There are 3 nested groupings, the coarsest first. Each group lies inside one group of the grouping before and may be the whole of it. The rows also spread widely along 9 directions, which tell nothing about the answers.
Known rows, each followed by its group in each grouping:
[-14   2  -7 -17  -3  23 -20   6 -10   5  -1   7  15   7 -14  18  -8  -6
   0   2  -8 -17  -6  14  18   3  -1 -17 -16 -11 -11  -7 -25 -13  20  18
 -29]
Dun zate Z_171
[ -6 -10  20  -3  -5  27  20  -5  -1   6  11   8 -20  16  13  28   4  -6
   5  15   9  -7   4   5   5  -4  15  11 -13   1 -30  16 -29  -8  -3  26
 -20]
pir vir Z_466
[  2  22  -2  13  17  11  -2   5   0 -30  24  12   3  14  48  -8   7  22
  -5 -22  21  -3  -2  13 -26 -40   2  22   4  28 -16  -8  -8  16  11  15
  20]
gupa begod Z_240
[ -8   3   2  -2  21   6  -2 -14  -9   1  17  -6 -25  19  18   7 -13   8
  14  21 -23  -5 -21  15   7 -17  18  13  15  19 -24  -1  -3  17 -10  17
 -22]
Dun vako Z_856
[-17   2 -10 -14  29  12   3   0 -14  -9   5  -1  -9   6  -3  30 -15  -3
   5 -10 -17  -3 -10  10  14 -23  23  -2   6  23   6 -11 -21   7  15   7
 -60]
Dun Runim Z_477
[-17  16  12  14  23   6 -11  -9 -27  -4  19  -1   7  15  10  12   2   1
   0 -12  -4 -15   1   4  10 -27  -8  -1   5   2 -28  -8   5  -1   8  12
   0]
gupa Rasi Z_625
[-16   6 -12  -6  13  15 -15  -1   1  -9  14 -12 -10  10  -1   9 -11  -5
  -2  -5 -15  -4  -4  14   1 -24   7 -17  10   9   4 -16   1  -5   6  12
 -18]
Dun vako Z_5
[ -8   6  24   7  -1  -3  -6  -8  -1  15   5   0  -6   6   0  14  -1   5
  -2   3   2  -9  11  -5  15 -14  -5  -2 -13  -7 -14  11   7   0  -4  14
  10]
gupa begod Z_552
[  0   9  14  17 -11  -4 -52 -14 -22  48   0 -14  14  20 -22   1 -13 -29
  -1  -5  -1  -9   6   0  22  35 -41 -24 -20 -28  -9 -13  12 -23  14  10
  25]
gupa Rasi Z_475
[ -6   7   2  -7  15  11  -9  -5 -16   6  12   4   6  19  12  13  -3   0
   8   1  -7  -9 -13  10  12  -5   8  10  -1   8 -20  -7 -18   4   6  19
 -19]
pir Pogem Z_980
[  3   2   6  -4  -2  17   3  11  -2   2  16  -7  -6  -1 -14  24  -3 -16
  -8 -13  -2  13  10   0  -9  -3  -3 -21  -8  17  10 -10 -38  -8   8  10
 -29]
gupa begod Z_323
[ 17   9 -19 -31 -14  -6 -25  27  11  15 -17  11  21 -15 -15  23 -22   3
 -12 -23  11  -1  -8   1   6  20   1 -12 -39  11  53 -15 -43  11  37   0
 -37]
Dun zate Z_105
[-27  18  17   3   4   7 -16  -9 -13  -4  23  -1  17   2 -11   0   8  10
   1  22 -21 -20  -4   3  20 -19 -16 -20   3 -24 -44  -5  26  -8 -17  17
  27]
Dun Dus Z_819
[  3  24  -8 -42   0   0 -20  22  -6   5  10  13  42 -12 -24  20  -1  11
   2   4 -19 -11 -28   2  24   1   4 -12 -20   9   4 -20 -31  16   5   6
 -34]
pir vir Z_605
[-10 -13  15   1  30  13  25 -11 -47  11   3   4 -15  13  -5  48 -14 -16
  14  -5 -10  -5  -3   2  18   9  12  11  -2  17  -7   1 -49   1  27   7
 -75]
Dun Runim Z_573
[ -7  11   1   3  24   1 -18 -14 -12  11  20 -11  -9  19   4   5  -9  -1
  11   4 -26  -2 -12  10  15 -21   7   2  14  17 -21  -8   7   9  -4  14
 -16]
gupa begod Z_240
[ -3  14 -14 -10   1  -4 -29   4  19   0 -10   7   2   7  21  -3 -13  20
  -6 -10  11 -15  -7  12   3 -17   8  10 -14   1  16  -1   9  12  14  13
   8]
Dun vako Z_5
[  3   5   8  -7   6   2   4   1   4   6  12  -3 -16   3   1  19  -6   4
   0   1  -9   7  -2   0   3 -16  13   0  -4  21   1   3 -19  12  -5  13
 -24]
gupa begod Z_323
[  2   6  17   5 -10  12  -3  -4  12   7  13  -1 -19  14  16   5   0   5
   0  16   1   1  -1   7  -3 -10   5   2  -8   3 -26  10  -4   4 -18  24
  11]
gupa Rasi Z_625
[ 38   2  -8   5 -15   5 -36   0 -18  31   9   1   9  22  11 -12 -24 -14
   9   9   7  10 -20  16 -18  67 -27  10 -18  14   5 -25 -41   6  27  12
   5]
Dun zate Z_171
[-20   3  -7   4  11  23 -33  -5 -25   3   0   1  22  19  -6   9  -8 -19
   2 -16   3 -21  -1  19  11   6 -16 -15  -5 -16 -13 -20  -7 -24  34  15
 -10]
Dun Runim Z_477
[-29   9  11 -10   9  13 -24  -4 -46  12   4   6  39   2 -37  25   0 -10
   3   2 -20 -33  -2   3  42   4 -21 -29 -15 -29 -31 -13 -12 -20  23  10
 -23]
Dun zate Z_171
[ 17   6 -18 -11  -9  -3 -24  19   5  10 -12   6  10  -2   4  14 -21  -1
 -13 -31  23   0   3   3  -8  18  -4  -1 -30  14  51 -16 -32   5  42   1
 -16]
Dun zate Z_171
[-47  15   3 -32  18  21  -6  15 -26 -14  -3  17  46 -18 -41  42   8   2
  -7 -14 -17 -36   2   0  44 -32   0 -41 -16 -28 -15  -7 -19 -20  23  10
 -49]
Dun Dus Z_819
[ 16  34   4 -21 -13  -7 -18  25   4  -6  23   8  40 -15  -7  -1   8  21
  -9   4  -4   5 -17  -4  -4   3 -14 -14 -20  12   4 -25 -21  19  -9   4
  21]
pir Pogem Z_980
[ -4  11  15   9  10   3  -4  -8 -23  -1  24  -4  -1   8   6   5  -3   5
   4  12 -11  -6  -9   5  -1  -4 -10   0   4   8 -22 -11  -7   8  -3   8
   6]
Dun vako Z_856
[-24   3  12  13  49 -28 -18 -35 -53  33   9 -21 -10  14 -26  29 -22 -12
  19   1 -42 -14 -10  -6  50  -6  -3   0  19   6  -4 -14  28   9   9  -7
 -38]
Dun Runim Z_477
[  6  26 -20   9  28 -11 -52 -14 -14  12  27 -21   4  30  15 -21 -18  -3
  11  -1 -29   3 -29  19   2  -9  -8   4  24  25 -12 -34  26  17   1  11
   9]
gupa Rasi Z_625
[ 15   5   5   2  12  -8  -8 -16  -8  21  29 -14 -20  21  11   2 -11  -3
  16  25 -22   9 -21   4   5   8   6  17  11  26 -17 -10   1  20 -17  12
  -3]
pir vir Z_466

New rows. What belongs after each?
[  3  18 -10  -2  12 -13  -4  11  17 -18  12   3  -3   1  31   9  -1  20
 -14 -32  25  -3   4  -4 -12 -39  13  19  -8  27  31  -9   7  19  15   1
  12]
pir vir Z_466
[  6  21 -12 -14  12  26  -6  11  -9 -25  38   9  17  15  26  -4   5   9
   9  10  -9   0 -31  23 -17 -13   8  12  11  29 -34 -24 -31  16  -4  24
 -11]
pir vir Z_605
[  7  13 -15 -16  -3  12 -27   4   6   0  14   2   6  10  10  -9 -12  12
   6  22 -16  -2 -27  20  -1   3   4   1  -3  12 -16 -14 -13  14  -2  19
  -5]
Dun zate Z_171
[ -6  -4  -6  15  -5  19 -43 -17  15  22  -5  -8 -14  38  22 -10 -14 -17
   2  -6  14 -12   8  23   1  -1  -5   4  -4 -16 -15   2  20 -21  16  31
  22]
gupa begod Z_552
[-27  15  19  14  -3  20   7  10 -15 -35  17  12  20  -9   5  15  20  13
 -21 -18  24 -22  25  -5  -6 -37 -18 -17 -15 -17 -17  -4  -2 -16  13   8
  27]
Dun zate Z_171
[  6  11  13  15  11   5  -9 -11 -29   6  30   1   8  22  19  -1   4  -3
  10   7   3  -8 -11   6  -3   7 -16  15   3   7 -35 -13  -9   3   4  13
  18]
pir vir Z_466
[ 15   8   2 -13  -7 -12  -5   6  16  14  -6  15  -2   3  21  14  -6  18
  -3  -5  21  -8  -5  -4   5  -2  13  25 -28  11  16   8 -14  21   9   9
   1]
pir vir Z_466
[ -2  19  14   5   1  22 -22   1 -34   2  33   1  35  10 -14  -4  10 -10
   4  12 -17  -7 -11  12   1  12 -33 -23   0  -5 -49 -22 -22 -13   0  18
  11]
gupa begod Z_323
[  1   9  22  24   8  -1 -17 -14 -29  18  13   0   7  19  10   4  -2  -6
   4  -6   8 -10   5   1   4   7 -23   8  -6  -2 -23  -5  -1  -3  15  12
  19]
gupa begod Z_552
[ -1 -12   8  13   3  23 -17 -19 -21  32  23 -27 -21  35 -11  12 -11 -42
  12  12 -19  12   1  11   3  29 -10 -15  11   1 -18 -17 -13 -24   0  21
 -14]
pir Pogem Z_980
[ 31  22   2  -2  16 -36 -14   5 -26  19   8  11  22   2  18  10 -11  14
   2 -20  15  -3 -18 -11   3  19 -10  32 -18  31  26 -19 -21  34  28  -9
   1]
pir vir Z_466
[ 10  -2  -8  -6 -14   3 -13   8  17  12  -2  -6 -16   3   1  12 -18  -3
  -9  -6   9   7   5   3  -7   9   3  -6 -20  10  32  -6 -16   0  14   9
  -8]
Dun zate Z_171
[ 12  19  20 -25  10 -27  13   4 -17  14  11  12   8 -19 -15  25  -8  34
  12  32 -33   2 -32 -11  27   6  13  13 -15  24  -7   1 -27  45 -20  -4
 -36]
Dun Runim Z_573
[  5  10   5   9   8   2   1   2   0  -2  14  -5 -17  10  18  13  -6   0
  -6 -17   8  10   4   1 -13 -15   4   3  -3  25   9  -5 -13   9   6   9
  -7]
gupa Rasi Z_625
[ 35  29 -26 -11  -6  -8 -64   7   7  24   1   8  31  23  26 -29 -20  12
   7  -1   2  -1 -39  25  -7  31 -13  17 -15  15   0 -26 -10  24  17  16
  20]
gupa Rasi Z_625
[-11  13  16  -7  -1   6 -16   5 -12   9  -5  15  29  -1 -11  20   3   4
  -6 -11   8 -24   7  -1  22  -7 -13 -11 -27 -17 -13   3 -15  -8  19  14
  -4]
gupa begod Z_552
[-15  24   1   0  23  -8  -1   4 -11 -22  21   4  12  -7  12   8   2  22
  -7 -14  -2  -9  -2  -3   1 -37  -1  -1   4  12   2 -12  10  14   6   2
   8]
Dun Dus Z_819
[-14  15  -4 -16  32   4  25   9 -11 -36  27   7  -9  -9  14  25  -1  29
   1   1 -22  -1 -16   1   2 -55  31   9  13  41  -6  -5 -21  33  -5   5
 -46]
Dun zate Z_171
[  0  15   1  14  16   1 -23  -5 -36  -1  10  13  28  14  21  -1  -6   8
   2 -14  14 -22  -9  11   2   4 -22  17  -7   0 -18 -16  -9   5  36   7
  12]
Dun zate Z_105
[ -5  21   0  -3  24 -15  11  13 -16 -25  14   9   7 -15  12  23  -3  27
 -12 -27   6  -5   1 -11  -1 -37   8   9  -6  32  26 -11 -13  27  19  -9
 -17]
Dun zate Z_171
[  0   0  12   4  -7  13  -5  -3   9  10   7  -2 -13  12   7  11  -2  -4
  -2   1   5   0   8   5  -2  -6   1  -2 -11   2 -12   6 -14  -5   0  22
  -2]
gupa begod Z_323
[ -8   3 -12 -14   3  12 -25  -7   7   8   3   0  -7  17   7   1 -15   8
   8  20 -18 -13 -19  20  15  -8  15   4  -3   1 -19  -2   1   7  -1  23
 -16]
Dun zate Z_171
[-20  22  13 -17  25 -29  -1   3 -24   5  11   0  20 -19 -32  40   2  10
  -6 -16 -19 -19   0 -24  43 -34   3 -13 -10   6  16  -8   8  13   3 -13
 -26]
pir vir Z_466
[  7  10  -7  11  17 -16  -6  -6   5  -4  14 -12 -25   7  20   3 -17  11
  -1  -9  -1  13  -5   2 -11 -17   9  15   8  34  27 -14  13  24   2  -1
   1]
Dun Runim Z_477
[ -4  12  20  -1   6  -1  -4  -5  -9  13  12   2   0   2  -5  16   0   8
   3   7 -13  -5  -2  -3  18 -13   0  -3  -9   6 -20   3  -8   8  -8  12
  -8]
gupa begod Z_240
[-13   5   0   8  12  34 -16  -6 -25  -8  28   0  14  28  12   2   7 -19
   6  -2   3 -15  -4  19  -3  -6 -14  -4   8  -6 -44 -19 -12 -21  14  24
   4]
pir vir Z_466
[ 13   8   2 -10 -15  17   9   8  32 -13  32  -1 -22   8  26  -3   5  14
   0  27  -1  15 -13  10 -23 -16  18   9  -1  25 -18   0 -12  17 -32  23
  13]
pir vir Z_466
[ -7  13  -3  -4   5  -9 -17  -6  20   2  18 -12 -15  10   9   1  -3  10
  -1   7 -10  -3  -5   1   7 -32  12   3   4  10  -1  -5  31  11 -18  11
  18]
pir vir Z_466
[-18  13 -17 -22   9   9 -34   0  -2  -1   0   8  18   9   0   2 -10  15
   5  10 -18 -25 -22  19  26 -19  10  -2  -6  -6 -19  -8   3   6   9  20
 -17]
Dun zate Z_171
[ -3   1   7   6   6  -2  -1  -9  -9   8  11  -4 -18   9   8  14 -11   5
   2   7  -5  -3  -1   1   5  -6   4   8  -3  11  -2   0  -4   9   2   9
  -8]
Dun zate Z_171
[ -3   0  20   3  -9   7  10  -4   5   5  15  -8 -23   0  -8  17  -3   1
   1  21 -10   8   3  -2   2  -2   2  -9  -7   3  -8   3  -7   0 -19  10
  -5]
Dun Runim Z_573
[ -7  -5 -21 -12  -8  19 -34   7   8  16  -5 -15  -3   8 -21  18 -23 -29
  -9 -18  -2  -1   6  13   5  10  -3 -32 -12  -4  32 -20 -15 -22  31  10
 -31]
Dun zate Z_105
[ -6   3  20  39  36   0 -12 -39 -61  20  36 -16 -10  35  15  -4 -10 -18
  22  14 -20  -4 -10   8   5  18 -26  14  31   6 -46 -17  13  -3   7  11
  13]
Dun Dus Z_819
[ 25 -11  16  38  -4  -6 -13 -24 -23  43  17 -22 -31  28  11  -1 -23 -31
   9   2  11  20   8  -1 -19  59 -32   8  -1   9  12 -12  -8  -8  16   6
  22]
Dun Dus Z_819
[-10  -1   3  15   5  16   7  -6  14 -12  37 -29 -40  15   7  13   1 -20
  -9  -7  -2  17  18   0 -20 -33   6 -16  18  20   7 -14  15 -12 -13  10
   8]
pir vir Z_466
[ -4  -2  14  28   3   3 -18 -14 -37  18  26 -26  -8  12 -22  11 -10 -32
  -3  -5 -10   6  15  -5  -1  21 -34 -28   5  -2   2 -25   2 -21  14  -1
   9]
Dun zate Z_171
[  9  18  -3   3   1  -1 -35  -3   2  10   9   3  13  17  21 -15  -7   9
   2  -1   5  -6 -12  14  -3  -1 -10  10  -7   7 -14 -10   4  10   9  18
  23]
gupa begod Z_552
[  0 -10  14  12 -10   7 -16 -25   6  35  21 -27 -37  28  -5   5  -9 -26
   9  28 -16   7   3   4   9  14  -4  -6   5  -6 -20  -1  19 -14 -22  20
  13]
pir vir Z_466
[  4  24 -21  -2  17   5 -20   8  -6 -24  31  -4   8   6  20 -11  -9  14
  -1  -5 -12   5 -21  15 -20 -22   0   3  15  34   1 -31  -4  20   7   6
   2]
Dun zate Z_171
[ 12  24  -4 -24  11 -10  15  28   2 -24  16  18  18 -19  14  24   4  27
 -12 -25  14   0  -9 -10  -8 -28  15  13 -18  38  28 -12 -36  31  13  -4
 -21]
pir vir Z_466
[-17   9   9  24  14  -5 -21 -16 -19   6   5  -2   6  14  12   2  -5  -2
  -4 -20  18 -21  15  -1   9  -9 -21   3  -3 -17  -4  -6  26 -11  24   7
  31]
Dun Dus Z_819
[ 15  18   9   4   8 -11  -7  -3 -13   5  27   2   5  10  18   0   1  10
   6   7   0   0 -15  -1  -4   0  -6  19  -2  20 -13 -12  -4  20  -4   6
  17]
pir vir Z_466
[ 10  19  -7 -16  -3  -3 -26  19  -6  15   6  -6  18  -8 -24  20 -14 -14
 -11 -23  -7   9  -5  -5   5  11 -14 -31 -20  14  33 -25 -30   1  18  -2
 -26]
gupa Rasi Z_475
[-42   8  20  24  31  -1 -16 -23 -56   3   8   0  18  14  -8  22   2  -5
   0 -17  -3 -40  15  -2  36 -24 -23  -5   1 -26 -32  -5  23 -18  28   4
   3]
Dun zate Z_171
[-17   7  35  27   3   5   8 -13 -33  -5  16  10   7   5  12  14  10   9
  -3   1  17 -24  16  -6   9 -12 -23   5 -11 -19 -38   8   3  -6  10  10
  29]
Dun zate Z_105
[-11  14   3  -3  22  -2   2  -1 -21 -11  20   2   4  -2   2  19  -6  14
   3  -1 -16  -9 -11   1  12 -27   7   2   5  18 -10 -10  -8  18   7   3
 -23]
Dun zate Z_105
[  0  15 -25 -26  -6  22 -50  13  -4   6   0   6  40   8 -17  -5 -13  -9
   4   5 -14 -10 -27  28  10  24 -12 -23 -14  -7  -8 -33 -23  -9  21  17
 -18]
Dun Runim Z_477
[  6   9   7 -23 -19  -7 -17   4  19  22  -1  -1  -5  -7 -13   6 -13  15
   2  31 -19  -3 -17   3  16  10   6 -10 -22  -3   0   3  -6  16 -19  12
  -2]
Dun vako Z_856
[ -9   2   4   6  18  14  11   6 -28  -9   5  12   7   4  10  27  -4  -7
  -5 -32  22  -9  11   1  -6  -2  -7   2 -10   8  10  -8 -36  -8  41   7
 -25]
Dun Dus Z_819
